There are 4 nested groupings, the coarsest first. Each group lies inside one group of the grouping before and may be the whole of it. The rows also spread widely along 13 directions, which tell nothing about the answers.
(in the rows, 128 means zero)
Known rows, each followed by its group in each grouping:
[119 142  94 151 146 125 172  78 122 149 173  67 149 133 132 164 141 153
 136 141 103 128  83 128 157]  q_886 q_416 q_182 q_857
[119 155  67  90 137 146 161 128 119 146 109  89 145 132 105 119 110 172
 164  96 141 119 113 142 115]  q_983 q_401 q_206 q_730
[101 140 102 171 153 110 152  79 108 126 116 138 155 159 136 142 166 117
 128 157 111 127  98 136 122]  q_759 q_519 q_355 q_892
[121  90  65 130 137 123  89 142 131 112 168 121 131 161 130 119 172 106
 108 175 100 147 112 145 146]  q_759 q_3 q_311 q_646
[119 116 120 131 124  99 147 163 139 127 172 171 119 129 149 143 181 121
 122 119 157 114  91 142 142]  q_886 q_690 q_43 q_42
[118 140 147 109 130 124 174 110 145 145 158 114 142 108 118 166 143 181
 140 137  98 102 106 112 136]  q_886 q_746 q_923 q_481
[129 127 113 112 109 165 119  60 138  94  71 129 185  99 155  93 155  99
 107 121  99 130  87 145 143]  q_886 q_746 q_998 q_45
[111 125 108 124  97 128 196 136 150 121 120 155 142 106  87 192 156 143
 158 160 149 152 111 185 150]  q_983 q_999 q_738 q_125
[ 98 143 132 128  93  99 188 102 168 142 164 119 136  48 130 184 146 163
 137  95 103 108  98 142 159]  q_886 q_416 q_48 q_5
[181 126 138 132 145 194 121 151 152 126 129 164 147 139 137 107  88 132
 113 233 188 117 130 186 153]  q_983 q_999 q_738 q_541
[133 107 115 149 158 136 114 146 137 144 180 106  96 130 151  88 137 124
 124 109 157  91  87 128 132]  q_759 q_519 q_470 q_28
[111 102 144 173  93 107 141 146 142 116 127 150 101  86 119 138 138 103
 152  83 143  87 116 137 120]  q_759 q_3 q_311 q_230
[113  99 138  90 135 115 140 179 150  96 155 112  79 130  87 135 121 154
 125 126  92 166 160 144 141]  q_886 q_416 q_48 q_941
[112 145 110 111 174 155 171  96 138 138  60 135 167 112 119 128 136 175
 155 182 109 131 160 147 136]  q_886 q_746 q_923 q_640
[ 75 162  66 158 155  81 123  98 112 147 110 146 163 126 150 135 145 138
 135 157  79 106 168 108 105]  q_759 q_519 q_355 q_235
[107 110 132 173 179 125 169 115 127 189 181 119 135 156 156 199 184 120
 154 209 136 138 109 104 169]  q_983 q_401 q_206 q_675
[104 142 145  91 117 134 160 106 154 145  96 147 171  56 141 127 180 174
 168  77 117  47 113  84 103]  q_886 q_416 q_762 q_351
[105 136 131 100 167 127 155  74 149 133 148 125 170 117 150 138 184 174
 102 178  62 125 101 120 142]  q_886 q_801 q_161 q_61
[114 143  79 123 101 100 150 175 105 108  77 162 139 149  81 158 117 119
 178 124 154 142 179 143 109]  q_886 q_690 q_43 q_202
[153 122  75 126 134 144 122 161 132 149 165 123 138 166 126 143 148 110
 151 176 197 141  91 150 165]  q_759 q_8 q_609 q_885
[123  97 155 165 186 139 128  84 121 101 164  67  90 140 156  64 127 123
  76  98  75 118  82 140 134]  q_886 q_690 q_53 q_390
[135 143 100  84 134 123 148 121 116 125 170  97 134 197 118 149 168 130
 128 118 150 170  48 123 148]  q_759 q_8 q_609 q_114
[113 100 124 134  94 125 142 137 121 109  99 101 121 119  87 159 139  91
 180  95 120 145 143 107 128]  q_886 q_416 q_48 q_941
[144 131 172 118  89 140 169 108 152 133 136 131 162 104 104 197 139 134
 156 165 135 123 106 114 155]  q_886 q_801 q_161 q_61
[ 99 124 135 130 162 137 195  93 163 153 126  84 106  83 115 147 142 165
 153 117 128 146 102 152 167]  q_759 q_519 q_470 q_28
[170 137 126 131 133 177 115 122 124 128 110 121 171 166  84 133  81 147
 154 225 145  99 147 126 119]  q_759 q_519 q_355 q_235
[102 113 146 165 155 128 145  88 134 122  86 132 147 115 139 154 145 100
 132 187  87 161 169 130 159]  q_886 q_690 q_43 q_202
[150 100 155 123 133 169 144  98 114  76  99 133 145 203  84 120 164 105
 126 161 141 150  63 150 120]  q_759 q_519 q_470 q_28
[ 94 130 165  69 157  96 129 154 148 140 143 115  90 117 155 130 151 143
 129  78  99 158 159  65 143]  q_886 q_690 q_53 q_390
[118 101 165 113 125 138 100 148 133 140 138 116 135 127 116 148 129 125
 152 163  83 101 173  60 111]  q_983 q_401 q_206 q_675
[137 158 123 173 122 132 169 102 131 131 130 117 165 103  90 162  62 182
 146 191 106  66 156 158 119]  q_886 q_690 q_53 q_390
[116  93 152  85 156 138 161 137 178  85 169  91  73 103 104 108 126 180
  81 129  72 176 115 195 174]  q_886 q_416 q_762 q_351
[134 112  93 150  93 149 148 123 121 125  94 122 169 140  57 183 141 113
 195 184 149 120 127 134 126]  q_759 q_519 q_355 q_892
[119 129 162 140 108 108 169 103 124  66 120 139 111 160  86 146 113 136
 104 120  93 152  99 174 119]  q_759 q_3 q_311 q_646
[154 115 155 195 166 157 147 130 107 154 146 110 142 160 110 154 106 137
 177 205 148  69 147  95 119]  q_886 q_416 q_182 q_857
[114 141 213  89 179 149 142  93 152 111  48 157 126 131 157 111 137 119
 116 147 123 185 152 115 154]  q_759 q_8 q_609 q_114
[157 106 144 135 191 168 107 147 128 138 142 141 125 173 145  81 138 143
 128 180 158  83 116 117 117]  q_759 q_3 q_311 q_646
[114 155 149  96 182 137 136  91 126 149 107 155 171 139 182 107 177 160
 121 146 101  98 119  78 115]  q_886 q_746 q_923 q_481
[113  73 130 112 146 147 128 141 174 131 168  49  65  83 106 114 132 133
 134 106 107 160 117 139 175]  q_759 q_519 q_470 q_28
[131 115 127 141  99 127 106 139 118 103  74 211 177 144 145 138 181  58
 144 168 157 124 138 115 119]  q_886 q_801 q_161 q_61

New rows. What belongs after each?
[122 157 136 113 121 134 176  81 138 147 120 106 169  96 127 155 142 166
 154 108 123  91  94 107 132]  q_886 q_690 q_53 q_390
[124  68  90 157 112 167 119 101 113  81  88  92 158 120  81  98 167  99
 158 126  90  94 106 140 105]  q_886 q_416 q_182 q_857
[155 149 168 131 174 180 132  94 115 143  43 117 140 175 139 121  89  91
 160 170 185 179 154 101 154]  q_759 q_519 q_355 q_235
[155 145 107 125 118 155 118 135 124 140 107 107 134 114 147 100  84 108
 153  92 175 110 123 119 138]  q_886 q_746 q_998 q_45
[139 153  93 135 120 129  89  95 107 111 109 136 168 178 153 115 120  81
 103 160 128 153 114 125 134]  q_759 q_519 q_355 q_235
[144 149 100 100 107 124 113 186 122 138 121 121 113 150  93 134  74 132
 174 113 179 126 163 108 116]  q_759 q_519 q_355 q_235
[110 115 112 116 181 122 140 123 127 101 158 141 127 160 138  93 169 166
  87 156  74 120 100 153 119]  q_886 q_746 q_998 q_45
[119 165 161 123 107  89 155 132 109 110 114 165 131 156 134 153 124 118
 132  85 141 128 125 103 110]  q_886 q_690 q_53 q_390
[163 170 138 115 113 153 126  89 123 113  93 160 176 163 183 130 121  77
 102 147 179 178  92 139 174]  q_886 q_416 q_182 q_857
[138 109 117 168 178 164 116 119 143 153 109 142 129 107 201  90 144  79
 124 163 173 136 124 147 180]  q_886 q_746 q_998 q_45
[130 156  79 134  62  99 143 154 132 150 142 150 155 112 125 205 117 103
 164 144 165 141 139 133 162]  q_886 q_746 q_923 q_481
[139 110  82  88 157 174 108 132 133 138  97 116 176 135 123 103 168 137
 160 171 138 110 134 109 132]  q_886 q_690 q_53 q_390
[119 136 216 132 143 132 167 120 138 132 102 107  86 110 108 128  88 147
 161  76 136 109 139  92 112]  q_759 q_519 q_470 q_28
[ 98 135  70 135 129  98 141  86 113 139 173 105 167 147 160 161 203 116
 124 127  91 137  74 104 147]  q_886 q_416 q_182 q_857
[133 184 154 126 152 112 159  95 114 153 134 116 126 153 190 134 111 116
 118  76 168 149  92  98 154]  q_886 q_690 q_53 q_390
[126 125 136 144 103 119 144 119 150 174 195 106 139  81 156 178 155 130
 148 124 127  84  91  88 159]  q_886 q_746 q_923 q_481
[143 102 164  86 138 152 146 127 146 110 168  84 119 133  90 127 137 170
 126 137  92 119  96 116 130]  q_886 q_801 q_161 q_61
[ 94 155  72 101  77  56 140 134 110  96 152 132 140 163 112 189 147 109
 114 109  84 192 127 130 139]  q_886 q_690 q_43 q_42
[143 130 115 104  84 137  96 189 161 114  86 185 128  77 142 114  88  96
 138 134 173 135 186 155 155]  q_886 q_746 q_998 q_45
[128 154 200  91 104 152 141 124 170 128  74 164 135  56 150 120  78 143
 127 106 138 108 160 129 135]  q_983 q_401 q_206 q_675
[142 170  96 155 106  99 118 116 102 162 184 101 133 168 162 154 109  92
 134  96 171 121  77  90 138]  q_759 q_519 q_355 q_235
[143 134 101 109 182 212 171  86 134 147  67 101 176 120 116  94 136 174
 166 169 158 104 103 157 126]  q_983 q_999 q_738 q_125
[157 143 153 159 147 149 136 140 110 120  76 185 146 160 148 103 111 102
 143 145 203  95 133 137 114]  q_886 q_690 q_53 q_390
[127  73 148  97  79 130 118 178 146 111 145 155 129 114 100 152 199 109
 164 115 127  97 108  90 119]  q_886 q_746 q_923 q_640
[113 110 121 140 173 131 189 119 132 101 132 119  95 148 122 118 155 141
 115 121 135 172  84 196 160]  q_886 q_416 q_182 q_857
[107 142 132 124 183 116 136 122 109  69  93 149 113 171 131  70 104 153
  83 133  75 151 159 166 103]  q_886 q_416 q_182 q_857
[110 114 149  90 172 151 139  78 149  91 104 118 134 145 119 101 161 154
  88 166  67 172 106 153 144]  q_759 q_519 q_355 q_235
[133 135 197 134 125 117 145 149 148 164 152 117  88 134 136 192 101  99
 160 140 173 171 150  79 176]  q_759 q_519 q_470 q_28
[112 165 112 112 177 126 122 117 142 182 106 153 152 108 224 119 155 111
 135 131 163 145 150  90 170]  q_886 q_416 q_48 q_5
[113 176  92 108 197 115 158  91 100 154 149  78 151 199 123 144 129 181
 137 167  98 143 115 100 122]  q_759 q_8 q_609 q_114
[119 162 100 199 129 102 157  81  90 114  99 149 151 193 130 170 113  77
 123 177 146 178 115 164 144]  q_759 q_519 q_355 q_235
[110 110 113  84 135 135 119 184 143  91  72 132 110 105  76 100  95 161
 157 133  95 137 223 141 111]  q_886 q_416 q_182 q_857
[153  87 122 115 106 184 119 134 160  99 102  70 111  87  68 101  75 137
 150 128 123 126 138 169 146]  q_759 q_3 q_311 q_646
[150 110  94 184  83 140 122 169 109 107 113 108 124 114  71 128  62 107
 183 119 156  74 163 147 103]  q_886 q_416 q_182 q_857
[145 147 166 198 148 132 150 107 140 149 158 165 142 132 152 151 103 133
 119 206 160  79 113 148 140]  q_759 q_519 q_470 q_28
[142 140 166 143 107 143 170 113 132 122 108 131 149 116 103 159 107 142
 161 134 142  92 125 125 124]  q_886 q_416 q_762 q_351
[158 123  94 138 135 158 110 109 123 179 162 102 185 156 166 167 175  87
 158 191 174 121  90  76 173]  q_886 q_690 q_53 q_390
[120 120 125 167 156 144 114  92 151 191 133 118 149  88 195 140 167  86
 150 160 158 114 116  86 176]  q_759 q_519 q_355 q_235
[110 151 108 128 117 131 176 125 107 128  83 117 149 128  76 151 109 162
 189 114 123  97 149 119  81]  q_983 q_999 q_738 q_125
[124 145 144  84 110 125 154 108 143  95 101 211 189 125 134 132 195 152
 112 149 122 100  87 141 110]  q_886 q_801 q_161 q_61
[100 124  91 148  99  92 137 153 157 153 160 108 106  67 117 169 112 138
 160 112 119 113 153 131 150]  q_759 q_3 q_311 q_230
[143 147 112 125 123 120 132 112  92  66 157 101 131 199 100 102  89 147
  86 115  83 128  90 155  99]  q_886 q_416 q_182 q_857
[127 141 139 120 161 150 118 156 151 149  78 118 109  65 151  77  64 148
 160 100 145  93 210 112 128]  q_886 q_416 q_762 q_351
[157 175 128 137  94 135 137 124 120 136 138 153 155 147 156 148  91 106
 124 138 184 121  99 135 134]  q_983 q_999 q_738 q_541
[129 150 131 151 122 116 113 143 137 140 136 155 137 115 135 130  91 137
 136 156 138  76 159 117 112]  q_759 q_519 q_470 q_28
[162 157 164 158 114 138 136 125 100 146 102 140 152 184 118 176  89 100
 179 162 185 113 137  78 118]  q_759 q_3 q_311 q_230
[148  92 116 140 155 175 106 154 119 114  90 133 122 158 109  71 137 104
 158 138 179  98 119 135 105]  q_759 q_519 q_470 q_28
[121 173 144 135 100 120 171  89 109  75  38 141 126 151 100 125  73 104
 130  76 148 175 122 172 116]  q_759 q_519 q_470 q_28
[153  94 146 167 177 182 106 117 114 152 146  78 122 162 155 106 126  87
 142 171 146 123 116  92 140]  q_983 q_999 q_738 q_125
[ 96 144 185 115 172  99 114  74 112 113 153 121 141 162 186 110 166 139
  79 116  29 117 118  47 106]  q_886 q_416 q_182 q_857
[106 110  95  85  71 124 115 108 160  97 121  84 127  85 101 141 139 105
 122  92  85 183 111 143 165]  q_759 q_519 q_355 q_235
[101 157  55  99 127  95 158 125 111 136 147  97 125 160 114 138 158 144
 149  65 140 145  76 126 120]  q_759 q_519 q_470 q_28
[ 94  88  98 167 127 112 106 108 125 112 165  81 131 119  91 128 147 133
 133 150  36  82 133 109  98]  q_759 q_519 q_470 q_28
[113 126 100 131 156 131 152 115 114 126  83 119 127 137 147 109 159  99
 148  89 155 159 113 136 144]  q_886 q_690 q_43 q_202
[119 150 134 126 158 151 121  74 122  87  37 132 151 124 150  75  84 118
 100 142  79 158 170 150 129]  q_886 q_746 q_998 q_45
[111 188 125 150 139  92 151 100 144 186 161 103 119  99 177 172  79 137
 130 127 140 145 142 107 174]  q_759 q_519 q_355 q_235
[ 85 138 125 133 177 113 168  76 112 133  94 110 153 135 135 140 170 147
 145 132  74 131 137  98 119]  q_886 q_690 q_43 q_42
[131 157 173 170 125 110 131  88 111 100 120 175 162 150 160 127 116 114
  93 147 106  85 119 121 104]  q_886 q_690 q_53 q_390
[ 98 161 102 114 178 123 151  90 142 144  91 106 125 110 183 124 118 119
 114 126 117 212 157 145 191]  q_886 q_416 q_48 q_5
[ 84 101 158 134 119 109 157 151 157 125  84 163  80  58 133 112 171 109
 164  34 162 110 122 129 124]  q_759 q_519 q_355 q_235
[140 117 108 108 108 125 122 212 129 109 119 153 104 160  58 144  97 134
 171 156 171 136 173 144 115]  q_759 q_519 q_355 q_892
[126 137 117  97  91 141 142 103 122 101  78 110 158 121 102 135 125 119
 153  97 109 140 119 118 125]  q_886 q_746 q_998 q_45
[107 101 153 141 135 131 161 147 147 121 111 131 117  88  61 137 121 192
 179 143  93  52 167 126  86]  q_759 q_3 q_311 q_646
[123 145 129 167  84 120 105 120 137 121  76 165 156  89 126 145  81  91
 146 160 131 108 186 129 126]  q_759 q_519 q_355 q_235
[146 123  62  86 138 194 103 112 127 111  65 132 180 141 148  69 159  99
 130 145 163 148  99 158 134]  q_983 q_999 q_738 q_125
[131  94 199 103 155 165 127 161 168 130  80 167 116 101 114 120 141 146
 165 168 144 105 176 104 129]  q_759 q_3 q_311 q_230
[116 133 127 166 149 113 100 108 142 129 161 119 111  90 212  86 113  98
  77 103 106 122 124 134 161]  q_886 q_416 q_182 q_857
[120 130 174 114 141 121 152 173 158 137 128 149  99  71 121 114 100 181
 149  99 135  68 169 120 112]  q_886 q_690 q_43 q_202
[122 160 145 103 188 165 130  81 133 119  42 144 159 133 149  64 114 157
 121 146 121 117 148 130 109]  q_759 q_519 q_470 q_28
[132 138  90 137 161 143 115 101 107 135 146  77 115 169 187  94 123  76
 100 102 145 185  84 131 159]  q_983 q_999 q_738 q_125
[120 101 163 138 133 157 152 106 125 106  84 105 131 122  62 120 128 152
 173 126 102  80 128 111  87]  q_759 q_519 q_355 q_235
[130 156 153 152 172 136 176  82 100 147  91  90 141 180 127 177 101 113
 158 170 135 190 151 103 161]  q_886 q_690 q_43 q_202
[148 187 122 156 123 117 135 129 125 135 121 133 110 116 175 110  27 115
 107 100 169 137 146 162 153]  q_886 q_746 q_923 q_640
[126 142 156 101  84 122 142 132 137 116  94 145 143 118 125 172 129 100
 156 113 142 162 145 101 151]  q_886 q_416 q_182 q_857
[130 134 116 168 128 121 120 101 101 111 126 154 178 174 143 145 152  98
 122 186 106 108 123 117 117]  q_886 q_416 q_762 q_351
[145 142 157 175 125  97 138 146 105 142 196 127 101 199 128 181 104  99
 132 153 165 136 102 102 138]  q_759 q_519 q_355 q_892
[122 116 174  62  76 126  78 155 166  74  87 166 132  78 132 102 121 107
 105  97  89 133 176 107 128]  q_886 q_690 q_53 q_390
[126 111 180 100 109 107 132 159 135  76 163 119  64 150 107 106 126 118
 103  46 125 142  77 135 119]  q_759 q_8 q_609 q_114
[ 97 105 132 159 146 106 169 133 143 127 139 143 108 136  95 182 154 133
 144 191 115 160 142 155 154]  q_759 q_519 q_355 q_235
[ 95 127 116 143  94  57 171 189 148 116 187 198  97 110 126 179 165 137
 125 108 144 118 118 168 136]  q_886 q_416 q_48 q_941
[ 95  87 203  78 125 131 175 127 178 115 124 124  97  91  83 167 187 157
 151 116  98 155 112 111 151]  q_759 q_519 q_355 q_235
[151 151 180 149 197 163 155  83 139 172 137 110 131 151 183 132 124 123
 127 175 181 140  89 115 179]  q_759 q_8 q_609 q_114
[108 135 199 181 141 131 190  94 132 145 105  99 100  98 123 166  75 126
 155 117 120 132 148 128 142]  q_983 q_401 q_206 q_730
[145 172 131  75 107 115 127 172 140 133 181 109 105 147 122 147  39 165
 105 127 129 154 150 134 144]  q_983 q_401 q_206 q_675
[126 176  48 116 100 110 154 123 114 110 110 146 172 145 114 145 113 140
 134 129 143 139 120 175 129]  q_886 q_416 q_48 q_5
[101 126 168 153 141 132 176  77 131 106  80 172 175  97 117 125 177 165
 141 138  88  43 113 127  83]  q_886 q_690 q_53 q_390
[ 95 142  77 158 101  79 113 159 106 127 116 119 131 110  96 153  75 133
 168 131  68  96 223 100  91]  q_886 q_746 q_923 q_640
[130 116 160 122 158 147 144 153 185 143 139 105  71  83 126 129  73 144
 126 159 151 173 166 169 193]  q_759 q_519 q_470 q_28
[131 160 159 146 137 101 132 153 109 130 132 120  82 166 125 133  60 115
 139  98 155 145 154 104 120]  q_759 q_519 q_355 q_892
[163 177 110  97  77 126 106 146 114 145 130 140 164 173 125 165  98 102
 157 133 193 132 118  84 131]  q_759 q_519 q_355 q_235
[120 114 119  99  93 104  86 169 132 111 151  98 100 144  92 149 100 107
 138 125  96 165 171  92 133]  q_759 q_519 q_355 q_235
[134 184  43 173 136 123 131 113  92 141  93 159 190 149 158 120 100 120
 147 159 167  92 143 151 114]  q_886 q_416 q_182 q_857
[132  84 156 161  80 127 124 146 138 129 149 137 139 113 117 184 171  75
 169 147 138 102 122  87 143]  q_886 q_416 q_762 q_351
[112 117 139 154 139  97 135 168 120 173 156 132 106 139 149 180 152  98
 177 135 148 129 158  62 143]  q_886 q_746 q_923 q_640
[135 139 143 131 163 148 156  89 102 139 112 111 148 177 146 132 153 119
 142 135 135 138  91  97 133]  q_886 q_746 q_923 q_481
[106 149 114  75 155 134 131  82 138  89  68 173 182 121 157  78 174 152
  89 140  79 132 119 148 113]  q_886 q_801 q_161 q_61
[161 166 122 140  94 120 121 167 101 137 121 127 134 154 116 145  54 109
 169 107 188  99 158  97 111]  q_886 q_690 q_53 q_390
[137 142 176 128 150 132 124 140 139 141 139 122 122 118 141 126  84 155
 136 147 112  91 176  87 123]  q_886 q_416 q_762 q_351
[153 137 116 155  97 141 151 111 148 114 138 147 149 112 146 146 116 104
 110 154 167 138  88 194 178]  q_886 q_416 q_762 q_351
[116 110  51 166 151 122 141 139 122 134 141  97 102 112 144  94 138 103
 139  89 158 133 100 174 147]  q_886 q_801 q_161 q_61
[121 105 155 123 161 133 140 185 155 170 175 136  99 122 135 166 142 143
 158 186 148 130 166  99 152]  q_983 q_999 q_738 q_125
[141 172 132 132  77 115 129 154 131 114 122 152 111 109 151 125  49 100
 116  79 175 137 138 156 131]  q_983 q_999 q_738 q_125
[130 138 121 118 104 132 148 120 117 116 118 119 144 119 124 114 141 135
 154  57 143  82  85 110 103]  q_886 q_416 q_182 q_857
[117 128 127 121  84 107 175 120 121 103 136 109 119 120 103 146 151 122
 144  36 135 124  64 136 123]  q_886 q_690 q_43 q_202
[116 149 136 157 108 109 182 109 147 142 169 119 103 102 160 166 106 115
 107  94 154 159  75 179 180]  q_983 q_401 q_206 q_730
